The rows are grouped in 4 different ways at once. Each group adds its own fixed numbers to the row, and there is some noise. The rows also spread widely along 12 directions, which tell nothing about the answers.
Known rows, each followed by its group in each grouping:
[25, 5, -20, 6, -8, -9, 4, -21, 6, 55, 42, -22, 20, -47, 19, -8, 24, 22, 3, 15, -5, -25, -5, 13, -40, 6, 0, 45, -20, 0, -7, -53, -38, 24, 23, 19, -3, 23, -32, 33, -3, -16, 21, -73, 1, -19] | K_400 (2) Lureg Kilam
[9, 21, -26, -1, -11, 6, 10, -18, -13, 17, 42, -23, 14, -33, 23, -6, -1, -10, 6, 19, -18, -1, -33, 41, 8, -28, -8, 13, -9, -30, 0, -45, -25, -5, 29, 8, -9, 14, -10, 31, 13, 6, 2, -28, -19, -33] | K_137 (1) Dig niku
[0, 10, -21, 16, 1, 24, 7, -2, -35, -35, 0, 1, -26, 17, -36, -4, -16, -8, 25, 12, 10, -12, -26, -2, 52, -50, -7, 20, 5, -12, 25, -7, 14, 2, 8, -28, -13, -3, 7, 43, 20, 13, -3, 18, -16, -6] | K_137 (2) pib dul
[-5, 14, 28, -3, -9, -44, -18, 23, 38, 51, -14, 0, 22, -55, 52, -7, -12, -6, -14, 10, 3, 2, 12, 7, -23, 60, 35, -7, -1, 20, 1, -27, -23, 26, 25, 66, 19, -3, -43, 16, 28, -10, 27, -21, 16, 53] | K_951 (1) lepat dul
[-19, -15, -1, 3, 20, 26, -13, 9, -4, -9, -24, -2, 20, 19, -36, -2, 14, 12, 2, -27, 19, 6, -25, -9, 10, -8, -26, -1, 21, 3, 14, 10, 5, -24, -13, -10, 18, -28, 41, -18, -29, -8, -6, 22, -22, -6] | K_951 (0) Dig Kilam
[10, -18, 24, 18, 55, -8, -51, -2, 18, 19, -13, 0, -6, 5, -61, 24, 35, 4, 15, 0, 5, -15, -12, -37, -26, 18, -11, 16, 31, 7, -27, 8, 25, 23, 11, -2, 39, 21, 23, -45, -48, -21, 13, -45, -3, 31] | K_400 (0) Lureg Sab
[19, 14, -32, 11, 8, -11, -11, -12, -43, 29, 29, -18, 13, -19, 62, 25, -6, 23, -12, 39, 42, 32, 22, 9, -18, 30, 37, -7, -18, -20, 1, -25, -23, -2, 41, 41, 23, -22, -37, 26, 0, 26, -15, -8, -34, 13] | K_137 (2) Vini niku
[-14, 25, -28, 42, -12, 39, 10, 13, -22, -32, 25, 3, -13, 9, 13, 23, -28, -30, 19, 16, 24, -8, -12, 17, 60, -16, 24, 6, -24, -11, 33, -6, 2, 5, 47, -7, 8, 4, 0, 53, 35, 11, -27, 29, -15, 7] | K_137 (1) sud Sab
[-5, 21, -16, -21, -4, 8, 33, 10, -15, -40, -7, -34, 7, 0, 20, -4, 9, 15, -19, 3, -18, 22, 32, 70, -2, -18, 28, 47, -11, 33, 8, 22, 11, 36, 13, 27, -2, -18, 3, -18, -18, 32, -23, -26, 12, 18] | K_951 (0) pib gulal
[-6, 48, -1, -2, 9, 25, 4, 2, -34, -33, -15, -21, -50, 3, -14, -21, -23, -33, 7, 21, -8, 9, -42, 23, 48, -9, 3, -7, 22, -52, -7, -18, 0, -12, 26, -9, -1, 1, 2, -2, 17, 24, 10, 5, -5, 19] | K_400 (1) Vini gulal
[62, -36, -6, 16, 23, -17, -20, -43, -21, -3, -5, 0, -27, 13, -9, 24, 24, -1, 29, 25, 10, -4, 15, -36, -26, -25, 5, 1, -24, -8, -31, 4, 18, -1, -5, 6, 9, 24, -5, 28, -1, 32, 32, -20, 7, 22] | K_951 (0) sud dul
[-16, 3, -20, 32, 11, 30, -5, -13, -18, -22, -8, -4, -27, 13, 16, 1, -29, 20, 10, 2, 52, 1, -9, -2, 8, 30, 7, 35, 2, -13, 7, -13, 3, -29, 36, -3, 48, -22, 13, 12, -16, 2, 15, 37, 6, 46] | K_951 (1) lepat Sab
[15, 21, -23, 10, -13, 16, 37, -16, 9, -30, 45, -3, -1, -7, 29, 29, -9, -21, -11, 7, -41, -8, 29, 47, 19, -17, 14, 8, -30, -12, -13, 21, -1, 9, 43, 17, -11, 21, 15, 2, 13, 19, -23, -14, 8, -31] | K_951 (1) sud Sab
[24, 0, 9, 31, 12, 7, -26, -8, 37, -5, 42, 26, -10, -18, -34, 41, -1, -52, 24, 7, -47, -36, -14, -14, 37, -19, -9, -44, -7, -16, -28, 9, 12, 13, 33, 1, -5, 47, 33, 4, 13, -16, -21, -29, -19, -29] | K_951 (0) Vini niku
[-33, 51, 1, -18, 3, 30, 0, 30, -18, -26, -18, -26, 0, -3, -24, -17, -2, -9, -1, 7, -6, 13, -31, 49, 37, -4, 10, 9, 36, -10, 17, -14, 0, 15, 24, 4, 15, -27, 23, -30, -25, 12, -32, -12, -20, 15] | K_400 (2) Vini Kilam
[45, -15, -1, 18, -3, -22, -12, -38, 6, -26, 44, 35, -17, -16, 19, -1, -42, -18, 44, 44, -33, -30, 0, 0, -24, -23, 10, -19, -13, -40, -16, -44, 1, -30, 16, -4, 42, 30, 23, 49, 22, 1, 37, 22, 13, 14] | K_137 (0) sud Sab
[15, -16, 0, 3, -9, -27, 6, 2, -7, -29, -5, 21, -2, 7, 21, 8, -17, 12, 1, 1, -9, -16, 53, 10, 13, -27, 31, 8, -27, 45, 40, 34, 22, 31, -13, 8, -15, -8, -25, 54, 49, 19, 7, 34, 17, 16] | K_951 (0) sud niku
[-22, 1, -11, 11, -18, 23, 6, 23, 38, 17, 5, -3, 48, -17, 9, 11, 8, -22, -13, -26, -6, 4, -14, 25, 16, -3, -10, -16, -14, 21, 4, -3, -14, 0, 17, 18, -3, -7, 24, 3, -13, -18, -24, -3, -18, -30] | K_951 (1) Lureg gulal
[-4, 7, 5, 18, -24, 12, 11, 14, 23, -22, 5, 20, -5, -11, 19, -11, -35, -32, 15, -6, -16, -22, -8, 18, 40, -14, 11, -17, -27, 1, 23, -12, -5, -18, 14, 9, 4, 5, 10, 49, 52, 2, 5, 29, 5, 5] | K_951 (0) Dig Kilam
[-14, 25, 8, 9, 2, -2, 2, 20, 49, 44, 19, 2, 26, -26, -13, 23, 7, -16, -28, -15, -17, -11, 1, -10, 11, 41, -5, -23, 4, -3, -18, 8, -14, 9, 27, 38, -16, 9, -8, -26, 16, -22, -22, -30, -9, -33] | K_400 (2) sud dul
[-20, 24, 0, -3, -8, 29, 20, -11, -9, -26, -40, -21, -37, 12, 0, -29, -17, -7, 9, -21, 26, 12, -38, 25, 55, -9, -4, 29, -21, -2, -5, 0, 8, -31, 0, 5, -20, -12, -10, 13, 14, 26, 21, 24, 15, 19] | K_951 (2) lepat niku
[13, -26, 2, -11, 7, -52, -24, -15, 6, 29, 11, 13, 21, -37, -25, -28, 8, 57, 13, 3, -22, -39, 10, -9, -46, -19, -14, 40, 33, 22, 25, -33, -4, 33, -22, -11, 3, 4, -26, 34, 1, -34, 41, -19, 9, -5] | K_400 (2) pib niku
[52, -1, -1, 5, 40, -24, 5, -41, -25, -6, 4, -3, -65, 17, -12, 23, -4, 30, -5, 20, 6, 3, 40, -35, -25, 14, 1, 16, 7, -41, -47, 33, 20, -3, 10, 0, 11, 16, -8, -36, 0, 38, 42, -19, 17, 18] | K_400 (2) Dig dul
[-24, 19, -14, 6, -12, 28, 1, 34, -26, -15, -25, -14, 19, 5, -25, -10, 16, -14, 16, -7, 15, -2, -27, 22, 50, -43, 8, 12, -1, 28, 61, -16, 4, 30, 0, -12, -9, -16, -5, 50, 13, 7, -24, 11, -21, 3] | K_400 (1) sud Kilam
[-8, 53, -2, -7, 9, 20, 11, 8, -14, 1, 10, -24, -19, -9, -5, 9, -9, -22, -29, 10, -9, 14, -18, 22, 44, 18, 0, -6, 22, -45, -24, 11, -15, 4, 36, 22, -24, -4, 2, -38, 8, 17, -24, -32, -23, -16] | K_951 (2) Vini dul
[-30, 1, 3, -38, -12, -11, 20, 34, -14, -23, -34, -3, 34, 7, -29, -30, -8, 19, -19, -16, -15, 4, -1, 36, 28, -52, -14, 14, 35, 24, 52, 20, 11, 24, -35, -14, -29, -43, 8, 2, 13, 9, -3, 34, -11, -21] | K_137 (2) Dig dul
[5, -12, 16, 2, -10, -26, -23, 10, 35, 4, 15, 37, 35, -32, 9, -5, -17, -23, 9, 1, -36, -21, 0, 6, -2, -11, 1, -47, 9, 2, 15, -18, -8, 0, 1, 14, 9, 10, 13, 31, 26, -27, 17, 23, 1, -10] | K_951 (1) sud Sab
[18, 26, -34, -8, 1, -3, 17, -5, -47, -21, 31, -15, 10, -7, 17, 8, -4, 15, -17, 30, -15, 6, 32, 40, -4, -21, 15, 7, 12, -17, 22, -8, -5, 25, 30, 3, 2, -18, -1, 11, 0, 30, -23, -3, -20, -18] | K_400 (1) sud dul
[-29, 40, -10, 6, -21, 39, 38, 11, 19, -41, 2, -3, -11, 4, 8, -8, -39, -9, -10, -9, -5, -3, -4, 48, 46, 11, 4, 18, -3, -8, -3, 4, 3, -11, 32, 13, 2, -23, 34, -14, 1, 8, -25, 24, 1, -2] | K_951 (2) Lureg dul
[8, -18, 15, 4, 14, -10, -40, 22, 22, 11, -18, 16, 27, 1, -53, 25, 23, -21, 13, -6, -8, 1, -7, -16, 12, -22, -9, -36, 20, 20, -5, 19, 23, 25, -4, 7, 9, 2, 36, -14, -22, -7, -16, -14, -29, -2] | K_951 (2) Dig dul
[12, -19, -22, -3, 10, -8, 4, 2, 0, -19, 7, 1, 41, 12, -12, 26, 23, 42, -11, -2, -6, 20, 54, 18, -34, -20, 8, 2, 0, 42, 5, 32, 22, 21, 1, 11, 30, -22, 35, -35, -63, 15, -33, 2, -15, -10] | K_400 (2) pib gulal
[53, 12, -8, -11, 29, -42, -24, -32, -42, -10, 41, -5, -19, -31, 26, 0, -11, 32, 1, 64, -33, -13, 33, 29, -61, 3, 20, 26, 42, -42, -12, -28, -3, 40, 37, -1, 43, 15, -1, -14, -20, 7, 37, -44, -8, 28] | K_951 (1) Lureg Sab
[6, 0, -46, 15, -4, 30, 13, -3, -45, 4, 10, -24, 33, 22, 6, 19, 27, 2, -12, -6, 36, 28, 1, 29, 20, -37, -8, 5, -25, 2, 23, -3, -8, -6, 8, -5, -25, -26, 4, 21, -28, 27, -36, 0, -44, -41] | K_400 (2) Lureg Sab
[13, 28, 2, -5, 4, 0, -4, 14, -31, -36, -10, 2, -7, 8, 4, 7, -12, -20, 1, 14, -4, 19, 12, 25, 34, -15, 23, -38, 1, -10, 16, 15, 11, 2, 11, 12, 6, -13, 11, 1, 14, 36, -18, 13, -22, 4] | K_951 (2) sud Kilam

New rows. What belongs after each?
[-1, -10, 11, -29, 13, -14, 15, -8, 14, -58, -18, -4, -17, 9, -33, -12, -1, 33, 9, 6, -38, -16, 28, 28, -27, -18, 9, 48, 34, 29, -12, 21, 37, 27, -4, -2, 39, -16, 51, -46, -43, 17, 8, 5, 34, 42] | K_400 (0) Vini dul
[-23, 3, -16, 20, 2, 3, -29, 34, -7, 12, -3, -5, 46, -14, -11, 8, 11, 6, -6, -3, 23, -2, -10, 6, 8, 2, 7, 0, 24, 27, 41, -9, -3, 38, 19, 0, 20, -19, 7, 13, -23, -21, -24, -4, -34, 1] | K_951 (1) lepat gulal
[30, -34, 9, 6, 13, -3, -9, -37, 34, 3, 19, 12, 9, 3, -21, 13, 21, -9, 14, -10, -29, -10, -5, -8, -32, -20, -28, -15, -11, -11, -42, -4, 8, -32, -6, -3, 14, 23, 46, -20, -33, -4, 23, -12, 9, -21] | K_400 (0) Lureg Sab
[36, -20, 17, 6, 18, -12, -22, -6, 5, -17, -10, 20, 1, 16, -7, 29, 11, -23, 12, 1, -7, 12, 19, -17, -1, -13, 10, -60, -22, 2, -20, 25, 20, -17, -6, 23, 22, 8, 28, -9, 0, 25, -1, 11, -8, 13] | K_951 (0) sud Kilam
[2, 7, -18, 23, -14, 13, 10, 17, 13, -22, 23, 23, 20, 14, 7, 30, -18, -15, -4, -1, -3, 8, 36, 9, 22, -10, 16, -53, -23, 6, 14, 21, 9, -8, 18, 11, 17, -11, 28, 4, 3, 11, -43, 41, -20, -24] | K_400 (2) sud gulal
[-14, 1, -15, 22, -8, 34, 27, -5, -13, -15, -41, -17, -26, 26, 10, 4, 4, -11, 7, -35, 37, 24, -14, 6, 63, -27, 0, 21, -56, 25, 13, 21, 8, -20, -7, 11, -33, -5, -23, 56, 33, 30, 3, 26, 8, 11] | K_951 (1) pib niku
[-9, 15, 2, -18, 17, 10, -29, 17, -1, -3, -26, -34, 21, -13, -46, -13, 38, -27, 7, -1, -21, 15, -49, 35, 11, -32, -13, 8, 28, 10, -5, -15, 6, 28, 1, 11, -2, 3, 21, -29, -41, 2, -17, -55, -23, 3] | K_951 (0) pib gulal
[34, 13, 26, 15, 31, -20, -29, -14, 11, 3, 22, 15, -30, -9, -11, 31, -7, -28, -5, 17, -32, -6, 4, -16, 3, 15, 0, -38, 17, -42, -41, 20, 10, 4, 32, 12, 14, 41, 13, -35, 9, 4, 20, -29, 0, 4] | K_951 (1) lepat Sab
[-3, 35, -21, 0, 13, 22, 17, -22, -26, -9, 38, -16, -10, -3, -16, 5, -7, 3, -32, -5, -23, -3, -15, 26, 33, -9, -38, 2, 24, -55, -9, 15, -9, -10, 25, -14, -31, -3, 18, -34, -1, 5, -14, -10, -25, -69] | K_951 (1) lepat niku
[27, 6, -40, 47, -2, 29, 14, -31, -8, -23, 62, 18, -17, 5, 0, 32, -29, 6, 10, 11, 6, -28, 13, -7, 15, -11, -8, 2, -19, -34, -1, -1, -3, -22, 44, -19, 22, 9, 37, 20, -6, 1, -22, 12, -21, -36] | K_951 (2) lepat Kilam
[-28, 1, 18, -2, -10, -11, 2, 13, 56, 29, -26, -2, 14, -31, 7, -20, 0, 16, 0, -34, 2, -13, -11, 6, 5, 18, 3, 41, -13, 51, 2, -9, -5, 13, -5, 40, -9, 0, -30, 21, 16, -23, 22, -14, 27, 21] | K_951 (2) pib niku
[-7, 23, -3, 22, -31, 8, 34, 17, 28, -15, 23, 14, -6, -28, 39, -2, -39, -10, 0, -3, -18, -35, 18, 28, 29, 3, 25, 21, -31, 19, 29, -4, -10, 20, 34, 15, 1, 9, -7, 53, 53, -9, 4, 12, 19, 4] | K_951 (1) Lureg Kilam
[17, 10, 11, -6, 16, -12, -14, -19, -23, 7, -15, -14, -34, -3, -3, -16, -3, -3, 13, 20, 11, 4, -30, -10, 4, -7, 0, 15, 1, -35, -14, -23, -4, -18, -2, 2, -10, 13, -33, 22, 26, 14, 49, -10, 10, 21] | K_137 (2) sud Sab
[7, 11, -14, -15, 16, -33, -20, 12, -53, -20, 20, 8, 19, -6, 14, -13, -39, 44, -18, 40, 6, 11, 26, 5, -23, 9, 15, -29, 54, -42, 38, -14, -6, -2, 6, -9, 40, -44, 3, -8, 0, 4, 0, 47, -35, -2] | K_137 (2) sud gulal
[28, 1, -8, 4, 1, -1, 28, -18, -26, -44, 7, 9, -40, 20, -7, 7, -20, -2, 2, 11, -15, -12, 28, -3, 32, -44, 2, -2, -4, -17, 7, 28, 19, 8, 2, -22, -23, 5, 4, 26, 38, 32, 15, 28, 9, -7] | K_400 (1) Vini dul
[24, -27, 14, 10, 27, -52, -27, 1, -7, 28, -2, 14, 4, -13, 27, 8, -4, 32, -17, 7, 16, -6, 43, -30, -36, 30, 17, 0, 11, 4, 12, 14, -3, 13, -5, 20, 10, -5, -37, 13, 30, -6, 46, 5, 11, 32] | K_951 (0) Dig Sab
[13, 18, -9, -7, -2, -23, -7, 13, -31, -11, 20, 9, 22, -16, 23, -8, -22, 15, -8, 25, -14, 12, 33, 30, -12, -7, 22, -32, 16, -14, 32, -20, -11, 0, 9, 18, 25, -25, 8, 11, 6, 15, -13, 18, -25, 0] | K_400 (2) pib Kilam
[20, -8, -25, 19, -9, 4, 15, -21, -22, -34, 32, 21, -11, 1, -12, -3, -30, 2, 26, 25, -17, -34, -3, -8, 17, -51, -10, 7, 4, -27, 24, -17, 7, -4, 9, -37, 3, 3, 15, 60, 29, 3, 11, 37, -6, -28] | K_137 (1) sud dul
[1, 24, -29, 23, -3, 29, 3, -19, -7, -20, 40, -3, -9, -13, 13, 0, -25, -11, 9, 18, -5, -10, -27, 36, 12, 1, -6, 12, 7, -42, -7, -36, -11, -21, 51, -7, 26, 1, 33, 7, -17, -5, -4, -2, -13, -11] | K_951 (1) lepat Sab
[7, 14, 8, 23, 27, -8, -44, 15, -19, -5, 8, 15, -24, -10, -1, 6, -26, -10, 7, 24, 9, -11, -4, -14, 12, 26, 16, -14, 30, -26, 11, -17, 0, 2, 31, 6, 30, 0, -4, 12, 21, -9, 9, 5, -14, 43] | K_951 (0) pib Sab
[-14, 11, 37, -5, -4, -5, -21, 20, 40, 7, -46, -1, -15, -15, -4, -24, -7, -40, 28, 2, -2, -3, -35, 11, 8, 19, 21, 0, -7, 23, -16, -33, 12, 3, 10, 35, 26, 2, 2, 11, 11, 0, 26, -5, 22, 70] | K_400 (0) Lureg dul
[-24, 23, -34, 36, 3, 52, 25, 4, -19, -39, 12, -3, -25, 19, -21, 8, -24, 18, 9, -9, 28, -25, -10, 8, 50, -7, -3, 51, 5, -8, 29, 7, 6, -1, 35, -31, 16, -16, 24, 16, 0, -2, -23, 19, -15, -7] | K_951 (2) Dig Kilam
[27, 19, 55, -29, 25, -57, -42, 26, -20, -11, -28, 23, -21, -10, -16, -24, -22, -17, -2, 24, -41, -5, 13, -2, 4, -8, 16, -59, 46, -20, 19, 8, 14, 20, -18, 4, 8, -2, -5, -8, 46, 15, 36, 12, -6, 30] | K_400 (0) Lureg Kilam
[-10, 5, -9, -19, -20, -4, 18, 9, -12, -12, 9, 10, 34, -4, 18, -23, -30, 4, -27, -4, -18, 15, 11, 35, 8, -15, -12, -46, 23, -23, 30, -7, -10, -32, -6, 2, -3, -47, 32, 1, 7, 12, -5, 59, -17, -34] | K_400 (1) lepat dul
[40, 5, 16, 17, 14, -11, 1, -29, 31, 20, 32, 5, -16, -12, 24, 33, -5, -14, -12, 1, -18, 6, 24, -22, -18, 34, 3, -45, -28, -33, -53, 12, -6, -31, 32, 35, 23, 29, 14, -33, 5, 15, 13, -18, 10, -8] | K_400 (1) lepat Kilam
[19, -45, 16, 40, 30, -9, -33, -8, 13, 5, -26, 17, -31, 16, -8, 35, 4, 3, 36, 1, 48, -11, 4, -67, -7, 16, 24, 13, -23, 23, -13, 13, 25, -4, 10, 9, 41, 18, -7, 27, 5, -1, 30, 12, 21, 77] | K_137 (0) Vini Sab
[-12, 8, -25, 31, -15, 53, 15, -4, 31, -11, 31, 9, 17, 9, 5, 38, -5, -40, 3, -20, 3, 7, -18, 23, 39, -5, -8, -26, -33, -12, -20, 7, -7, -38, 39, 18, 3, 0, 52, -6, -23, -1, -48, 11, -21, -34] | K_951 (2) Vini Sab
[-35, 48, 4, 9, 14, 7, -8, 35, -23, -6, 7, -3, -10, -5, 11, -6, -38, -2, -38, -1, 8, 2, 1, 16, 49, 42, 8, -10, 39, -38, 30, 14, -15, -6, 28, 12, -10, -30, -15, -15, 43, -6, -11, 24, -18, 3] | K_951 (0) pib Sab
[-15, 18, -10, -6, 1, 21, 35, 0, -16, -48, -14, -14, -31, 15, -24, -17, -14, 18, 0, -3, -7, -16, 3, 31, 27, -25, -6, 53, 20, 6, 18, 12, 23, 25, 8, -28, -4, -14, 17, 0, 0, 13, 9, 16, 14, 10] | K_400 (1) Lureg dul
[14, -11, -24, -4, -4, -11, 12, -6, -9, -8, 35, 8, 41, -6, -13, 5, 11, 28, -8, 3, -31, -22, 32, 38, -23, -48, -15, 18, 13, 10, 28, 0, 4, 30, 0, -20, -7, -6, 20, 4, -27, -5, -8, -10, -17, -51] | K_400 (2) Lureg Sab
[-11, 4, 28, -23, 21, -21, -22, 23, -12, -11, -43, -1, 2, 9, -46, -23, 10, 5, -2, -9, -11, 9, -7, 8, 19, -28, -8, -3, 38, 14, 25, 14, 19, 19, -30, -6, -10, -17, -1, -16, -1, 6, 17, 5, -1, 13] | K_400 (2) pib Sab
[-4, -8, -9, 23, -9, -4, 18, -1, 40, 3, 43, 13, 18, -24, 15, 13, -13, 13, -13, -15, -29, -38, 32, 14, -6, 2, -1, 33, -16, 22, 7, 13, -9, 17, 23, 14, -8, 15, 0, 21, 22, -26, -4, -15, 17, -22] | K_951 (0) pib Sab
[-46, -8, -20, 50, 7, 41, -13, 35, 10, 15, -7, 3, 21, 12, -35, 16, 9, 0, 11, -32, 50, -23, -29, -21, 45, 4, -10, 31, -1, 32, 46, -7, 2, 8, 16, -21, 7, -16, -1, 36, 2, -33, -23, 18, -16, 6] | K_400 (0) Dig Sab
[-20, 11, 8, 18, -9, 11, -19, 24, 50, 7, -1, 5, 15, -24, -1, 3, -15, -31, 20, 0, -9, -2, -25, 11, 7, 20, 11, -24, 0, 8, -9, -33, -2, -8, 35, 24, 49, 8, 28, -3, -12, -17, -6, 1, 0, 26] | K_400 (1) Dig gulal
[-12, 5, -2, 26, 12, -5, -24, 32, 1, 33, -22, 1, 7, -4, -27, 15, 12, 2, 3, 0, 36, -12, -1, -36, 19, 21, 16, 5, 8, 28, 24, -2, 2, 38, 12, 11, 3, -6, -34, 26, 17, -10, -6, -4, -12, 24] | K_400 (2) sud dul
